The rows of a group lie close to one hidden flat surface of 15 dimensions, which may be shifted away from zero. Surfaces can cross.
In the rows, 128 means zero.
Known rows, each followed by its group:
[123 108 152  99  99 176 117  70 132 108 107  77 125 126 127  99 159 190
 116 111 118 150  83 109 145] => K
[115 115 134 119 143 179 119 125 192 112 137  84  90  99 135  92  91 145
 111 120 110 138 162 102 155] => R
[100 130 121 136 159  80 160 141 111 127 124 133 128 111 121 135 115 121
  82 123 115 103 175 179 108] => K
[164  99 148 179  63 158  82 155 135 134 169 129 133 109  84 135 111  75
 110 110 133  79 142  88 113] => R
[125 124 151 155 135 132 111 187 116 114 118 130  66 153 138 101 130 152
 121 154 118  81  90  89 151] => S
[ 76 127 138 131 148  94 112 147 154 191  89  60  70 102 189 157 123 196
 128 121 121 123 164 134 131] => K
[ 83 105 128 145 136 116 112 167 120 166 109 108 107 126 183 180 151 151
 117 120 130 136 126 101  97] => R
[ 62 102 164 104 100 113 101 178 142 126 147 142  95 154 142 150 184 168
 108 155 156 115 116 109 142] => S
[121 136 140 134 137 103 128 157  98 114 147 122 134 121 127 121 123  93
 135 138 127  97 156 105 127] => K
[125 122 138 138 101  80  79  41  65 128 129 100 162 134  91 154 104  89
 146 142 156  75 114 159 161] => K
[122 224 139 145 120 105 171 127 173 157 114 126 100 130 100 106 136 156
 133 102  99 104 171 172 126] => K
[191 153 122 169 141 113 127 179 124 126 131 117 123 167 158 104  82  84
 190 129 146  68 135  52  93] => R
[153 106  63 152 138 116 123 116 137 153 113 137 130  88 125 149 106 145
 139 152 140 133 153 183  92] => U
[117 143 152 136 126 110 182  94 140 108 106 107 143 100  95 116 133 130
  72  64 140 125 144 173  99] => R
[122 113  94 149 155 105 132 114  91 106 105  77 128  69 135 127  85 156
 161 154 131 114 136 137 123] => K
[138 132 108 141 215 112 109 148 122 151  99 139 100 150 161 175  76 151
 154 174  90 155  97  96 142] => U
[117  88  79 141 126 130  91  68 105 153 136 133 126 127 113 172 106 143
  86 142 126 100 127 173 116] => U
[104 143 145  99 133  88 139 170 128 113 115  85 106 138 149 110 129 191
 127 145 106 107 106 126  92] => S
[169  95 130 122 123 122 170 142 135 136 113 191 203  86  99 167 131  95
 149  96 112 233 146 155 168] => R
[168 140 133  95 106 122 176 129  87  80 118  75 203 123 142  95 138 139
 187 105  79 156 126  86  93] => R
[111 130 152 145 105  98 122 113 157 117  86  58 138 123 122 150 101 163
 149  99 129 112 122 114  98] => K
[119 107 111  67 111 122 155 124 146 103 173 147 194 161 137 136 128  99
 138 108 136 143 167 120 118] => S
[ 75 168 165 150 112 100 134 127 155 129 126  99 134 153 114 148 143 109
 108  96 127  97 176 119  96] => K
[ 94 136  99 133 131 172  98 123 143 153 130 124 113 227 178 177 103 140
 142 120  60 118 104  56 121] => K
[169 114  91  77 149 128 146 104  57 127 145 117 132 108 169  74 101 137
 149 140 108 109 118 141 172] => R
[105 190 100 171 120 151 136  81 189 134 134 193 115 144  71 149 147 127
 165 143 148 129 161 149 181] => U
[113 152  91 153 147 195 119  76 177  97 132 123 127 164 119 127 133 111
 131 145 130 139 146 102  80] => U
[127 108 178 118  92 145  86  74 190 140 127 104 132 128  83 129 173 131
  69 119 135 152 157 167 111] => S
[154 134 116 174 162 147 111  55 155 127 117 156 167 113  48 192  82 110
 153 148  72 176 168 122 187] => U
[131 107  78 198 164 161 118  99 116 159 101 167  96 134 122 178 121 137
 100 141 119 129 123 132 124] => U
[115  82 119  99  65 158 152 125 166  59 128  85 129  98 115  63 114 206
 154 119  95 105 149 144 192] => R
[122  93 113 134 142 155 123 120  78 144 129 136 115 103 155 137 139 129
  94 127 123 141 109 117 141] => R
[131 105 147 119 136 146 145 123 138  68 117 118 142 124 117  87 140 117
 145 137 126 149 156 124 171] => S
[ 99 210 151 158 156 167 140 124  29 127 144 173  71 123 124  88 222 115
 146 171 139  97 124  68 230] => S
[171 123 158 167 142 131  96 130 137  97 102 134 123 132  64 136 100 150
 142 182  61 142  94 105 165] => U
[120 114  98 121 111 140 110 140 129 111 143  64 115  67 141 110 113 173
 145 160 118 108 144 109  93] => K
[124 155 121  78 154 135 156 114 152  90 149 140 118 128 139  53 114  96
 150 134 187 127 136 148 168] => U
[143  83 150 107  82 112 128 169 111 103 113  81 137 116 153  77 172 145
 113 128 146 118 124 156  74] => U
[140 112 169  81 149  85 113 118 116 131 130 144 147 175 127 134 131  99
  77 128 142 140  92 158 111] => K
[192  98 144 120 101 125 135 157 186 152 150 147 171  89 103 130  83  91
 135  84 118 167 174 138 149] => R
[130 151 133  70 167  79 107 142  69 135 174 114 114 143 145 101 108 106
  94 178 102  84 116 151 101] => K
[126 130 120 136  85 124 125 165 104 161 149 130 117 112 137 141 154 157
 141 122 115  94 140 114 130] => S
[127 153 118 189 131 145 152 130 182 114  91  93 110  43  94 121 136 183
 179 148  98 158 204 131 144] => U
[105 154 145 121 174  87 113 124 127 171 118 105  93 125 155 132 139 124
 110 141 156 113 161 148 119] => S
[163 138 187 103 139 105  88 137 162 140 125  97 158 147 130 138 130  88
 157 144 114 172 160 101 126] => S
[167 145 163 113 126 111 103 165 129 140 127 127 143 166 149 116 143 101
 194 156 107 149 145  96 159] => S
[126 144 148 141 128 128 132 132 152 106 121 119 126 126 123  98 150  98
 144 134 163 132 162 127 125] => U
[108 154 112 129 169  88 114 126  96 140 113 135 113 176 154 155 129 132
 132 166 145 109  98 137  87] => S
[ 94 175 157 138 185 156 141 117 161 126  95 144  79 122 110 138 194 180
  93 155 139 189  90 114 103] => S
[150 142 111 134  93 137 184 101 131 136 118 140 157  86 105 121 154 148
 128  77 142 143 148 158 123] => K
[135 103  98 107 155 105 135 161 154 143 155 157 159 119 146 165  26  84
 160 114  99 155 150 123 174] => R
[100 105  79 104 103 132 173 152 156 124 106 113 149 118 166 151 109 204
 147  95  81 152 125 138 101] => R
[164 213 132  65 112 117 100  65 132 214 176 150 131 162 130 120 177 102
 142 135 171 123 123 152 110] => K
[160 125 126 118 143 164 108 112 150 156 172 167 120 105 107 120 128  96
 101 142 149 144 154 123 153] => S
[132  96 158 190 147 156 149 133 204 158  82 160 109 164 128 163  98 105
  76  38 135 154 137 111 152] => K
[125 137 125 159 156 116  95  92 126 176 119 115 132 118 140 171 156  79
 110 128 180 151 177 129  74] => R
[141 144 158  87  55  68 172 153 132 120 131 100 128 148 116  77 118 185
 121  75 119  42 115 170 116] => R
[ 44  90  80 116 181 208 145  83 133  97 159 136  85 147 176 105 144 130
  59 116 164 108 167 101 153] => S
[ 90 131  87 159 105 132 133 120 136  87 129 166 151 179 110 156 117 120
 165 137 148 105 111 115 115] => U
[120  52 130 113 121 142 130 131 161 151 104 120 125 127 150 153 125 173
  66  83 108 157 123 153 126] => K
[ 85 100 119 157 109 147  80 148 156 134 103 113  74 175 168 123 160 162
 156 171 135 101 149 127 149] => S
[134  85 107 146  89 110  87 113  83 143 131 119 157 119 138 145 138 109
 169 156 134 103 177 149 167] => S
[164 152 180 160  97 141 102 120 153 138 118 106 156 120  92 118 203  89
 148 137 119 161 203 121 108] => U
[161 116 126 173 114 158 133 204 177 134 136 114 105 129 150 122  68 115
 148  86 113  95 146  48 118] => R
[135 119  95 131 137 144 164 149 163 120 133 181 108 184 139 112 108 129
  93  94 141  98 109 140 102] => S
[107  94 140 157  85 104 113 168 122 113 119 134 126 155 120 152 125 139
 129 123 132  89 108 114 125] => U
[160 141  95 131 126 167 186 109 186  65 122 177 196 168 108 107 130  71
 175 100 154 190 142 118 102] => U
[146 128 164 119 127 116 138 186 127 194 117  96 112  86 172 144 153 152
  96  84 105 159 136 105  92] => R
[124 133 116 120 120 121 118 138 126 154 140 115 109 112 147 132 144 145
 136 140 136 120 143 129 119] => K
[171 140 118 222 138 229 150 155 128 134 108 172 114 132 133 118 179  93
 159 110  98 167 170  35 159] => U
[129 119 110 151 127 119 120 141 122 128 130 143 130 122 127 142 118 113
 151 140 143 119 132 126 135] => R
[155 188 162 108 114 149 158 106 114 134 154 118 133 130 115  70 167 106
 122  97 110 118 159 118 149] => U

New rows, each followed by its group:
[ 80 192 105 111 133 158 137 129 164  86 145 115 107 167 142 108 167 163
 180 179 115 127 142  86 100] => S
[132 149  74 132 151  97 150  62  94 152  94 145 157 127 133 161 117 131
 176 136 131 146 133 187 146] => K
[114 154 143  48 177 117 116  65  97 177 186  90 126 111 155 117 133 106
  57 113 134 120 159 136 108] => S
[133 128  82 150 123 145 135 160 188 156 146 162 116 161 148 156 102 131
 130 110 133 113 141 112  73] => S
[122 127  91 133 163 171 150 151 174 104 120 150 102 181 151 116 117 150
 119 136 120 137  97  99  95] => S
[166 156  97 120  77 107  54  81 126 191 181 165 119 121  87 133 142 100
 153 186 212  73 115 192 112] => K
[123 128 127 149  76 134 128 162 116 135 127  98 127 148 163 107 193 122
 118 112 149  88 150 120  46] => U
[159 179 132 171 182 142 130  90 128 144 115  95  85  64  88 104  98 147
 119 156  82 118 171 133 147] => U
[ 57  99 127 106  94 129  98 134 106  57 163  88 127 133 121 124  78 155
 172 153 111  65 107  68 203] => U
[151 168 124 144 147 137  78  93 112 142 126 171 111 154 115 125 194  96
 171 214 177 150 120 145 132] => R
[121  91 149 136  77 153  69 160 154 136 124  95  90 135 148 103 165 160
 166 169 113 110 169 115 179] => S
[101 113 101 198 130 146 105  59  91 150  49  71  99 129 173 105 181 136
 168 140 130 111 206 176 184] => S
[133 126 180 137 162  71 158 152 136 149  56 121 149 133 157 165 136 130
 172  89 145 196 128 117 164] => K
[104 160 186 107 157  94 141 156  67  77 128 129 109 196 141  85 151 111
 128 153 127  84  90  91 161] => S
[177 204 189 125  96 116 139 144 181 106 136 104 155 140  82  84 144 105
 168 121 119 137 152 104  90] => R
[ 84 148 137 110 157 148 135 173 171 100 172 154 102 180 114 107 140 106
  46 156  54 117 184 148 104] => K
[156  54 146  34  94 185  91 128  73 116 195 104 161 168 173 104 124 117
  92 110  64 126  90  50 153] => S
[142 115 120 122 136 174 187 145 111  78 166 156 111  71  94  70 115 150
  87 110 120 105 115  97 154] => S
[118 119 145 165 124  97 122 175  52 177 102 142 114 120 171 151 201 124
 159 141 135 121 157 112 172] => U
[143 132 137 114 185 131 112 107  87 146 111 125  94 126 144 115 135 146
 110 163 108 142 105 138 162] => U
[107 138  89 129 171 142 156 113  82 191 124  84 111  64 198 146 127 156
 144  96  93 139 206  92 155] => U
[155 135 190 101 102 148 135 109 145 141 139  72 113 143 136  41 139 110
  80  64 100  84 185 133 167] => S
[133  80  91 143 103 116 173 154  60 131  90 134 185 114 180 166 169 152
 186  96 127 163 142 104 131] => R
[ 98  90 132 160  68 165 127  98 146 142  75 106 147 208 170 149 188 146
 117  65 102 131 153 131 123] => S
[183  96  99 175 161 165 147 122 118  99 128 171 155  48  80 132 100 100
 142 144 133 180 139 102 153] => S
[145 152 138 158  76 121 105 102 143 112 125 131 144 134  65 122 159 120
 155 160 127 111 139 158 117] => S
[171 176  88  62 134 161 112  79 125 150 193 137 116 151 128  83 115 129
  96 158  85 106 105 162  94] => K
[ 87 167  94 151  96 161  93 123 151  91 136  91 108 157 132 115 164 152
 180 189 128 101 144  99  74] => U
[112 190  92 154  99 165 171 139 217 118 134 182 109 152 103 116 142 145
 175 117 156 129 142 131 133] => U
[150 133 131 116 132 115 125 183 148 196 142 162 109 116 164 140 152 125
 138 132 146 149 164 127 136] => K
[ 57 111 167 136 105 105 110 143 124 101 116 118 110 164 108 139 164 154
  92 150 104  98 132 154 141] => K
[130  76 158 136 139 165 140 136 199  63 100 121 105 105  94  81 136 166
  95 137 137 169 130 140 153] => S
[ 60 140 126 110 140  82 173 115 105 115  96 169 107 177 136 139 153 175
  93 111 172 103  65 186 146] => U
[130 143 152  95 121 141 111 133 159 143 161 109  79 139 134  75 127 138
  97 129 138  88 121 133 137] => U
[107 143  97 127 142 114 137  61  75  78 133 117 180 161 103 143  96  96
 123 137  91 105 124 148 104] => K
[200 150 159 157 167 182 122  94 135 146 109 130 111 136 104 102 128  94
  87 101  98 164 107 101 133] => S
[117 164 108  83 153 156 138 108  96 186 149 139 105  70 162 129 202 176
 140 157 120 184 159 131 164] => S
[169 163  82 171 160 139  77  57  48 166 145 156 114 126 106 133 153  76
 125 203 132  97 151 163 129] => U
[164 149 104 141 101 118 136 103 154 160 124 155 154 182 117 136 120 105
 126  97 129 103 140 176  81] => S
[ 78 125 130 178 127 147 139 101 107 108  92 150 110 151 109 135 161 141
 118 122 112 115 132 134 190] => K
[138  86 111  99 103 111 119 141 107 172 125 146 137 137 159 160 147 170
 112 124 117 136 103 157 117] => S
[ 72  91 162 112 151 144 118  92 150 102 115  91 136 177 154 131 152 105
  80 104 144 137 164 107 132] => S
[126 199 120 155 142 118 183 117  93 143 106 197 139 190 104 175 135 149
 138  96  70 124  80 108 158] => U
[ 98 132  69 154 125 162 184 102  96 118 140 150 107 109 128 109 143 156
  93  99 140  80 142 142 125] => S
[120 136 152  87  98 159 111  97 116 155 158  86 129  83 128 111 175 138
  99 117 101 144 159 128 137] => R
[179 100 162 109 106 113 102 153 167 165 131 134 144 108 108 157 128 139
 108 122 116 173 116 135 108] => S
[114  57 168 164 141 169 135 132 115 119  90 109 104 127 136 141 133 150
  50  77  99 136 120  84 156] => U
[144 138  70  63 142 115 123  93 103 124 177  60 160  98 160 100  46 120
 152 139 101  96 151 128  87] => U
[161 123  83 134 113 164 151 152 150 162 167 123 112  92 146 113  56 130
 119  83  96  93 151 108 122] => R
[ 96  97  80 150  99 128 113  98 174  72 146 148 164 174  78 186  37 125
 139 125 127  91  97 127 102] => U
[109 142 112 100 127  88 138  93 124 149 123 117 155 121 134 155 152 140
 130 130 153 145 149 181  89] => K
[ 72 138 146 115 131 130 137 126 164  94 126 155 126 192 125 123 184 127
 135 146 157 134 149 131 139] => S
[136 169 124 134 146 122 100  87 128 142 136 136 134 126 104 135 140  94
 162 173 136 133 170 141 150] => U
[ 96 176 158  80 139  82 168 117  94 134 111 157 151 206 138 150 168 145
 129 106 107 137  81 133 148] => U
[127 123 116 127 138 155 119  92 113  87 129 127 132 166 127 103 136 114
 129 152 125 114 126 121 140] => S
[129 157 117 144 172 134 167 143 137 134 102 149  99 128 136 115 126 148
 126 126 107 146 130 139 141] => K
[125 140 184  87 132 115 137 125 167 147 140 152 135 145 119 120 180 108
 106 114 156 170 169 144 161] => S
[111 110 109 171 121 149 147 116 155 164 130 168 134  89 111 184 154 127
  98  89 156 152 167 123 112] => S
[132 146 151 149 132 102 131 126 112 191  92 174 108 173 133 161 205 138
  84 116 137 136 119 171 109] => U
[161 100 133 170 107 100 157 159 204  81  96 141 172 125  96 126  93 105
 199 115 158 149 177 135 150] => R
[140 136 152 153 114 130 160 113 157 112 105  88 128  96 100  98 140 138
 102  88 149 114 159 141  93] => R
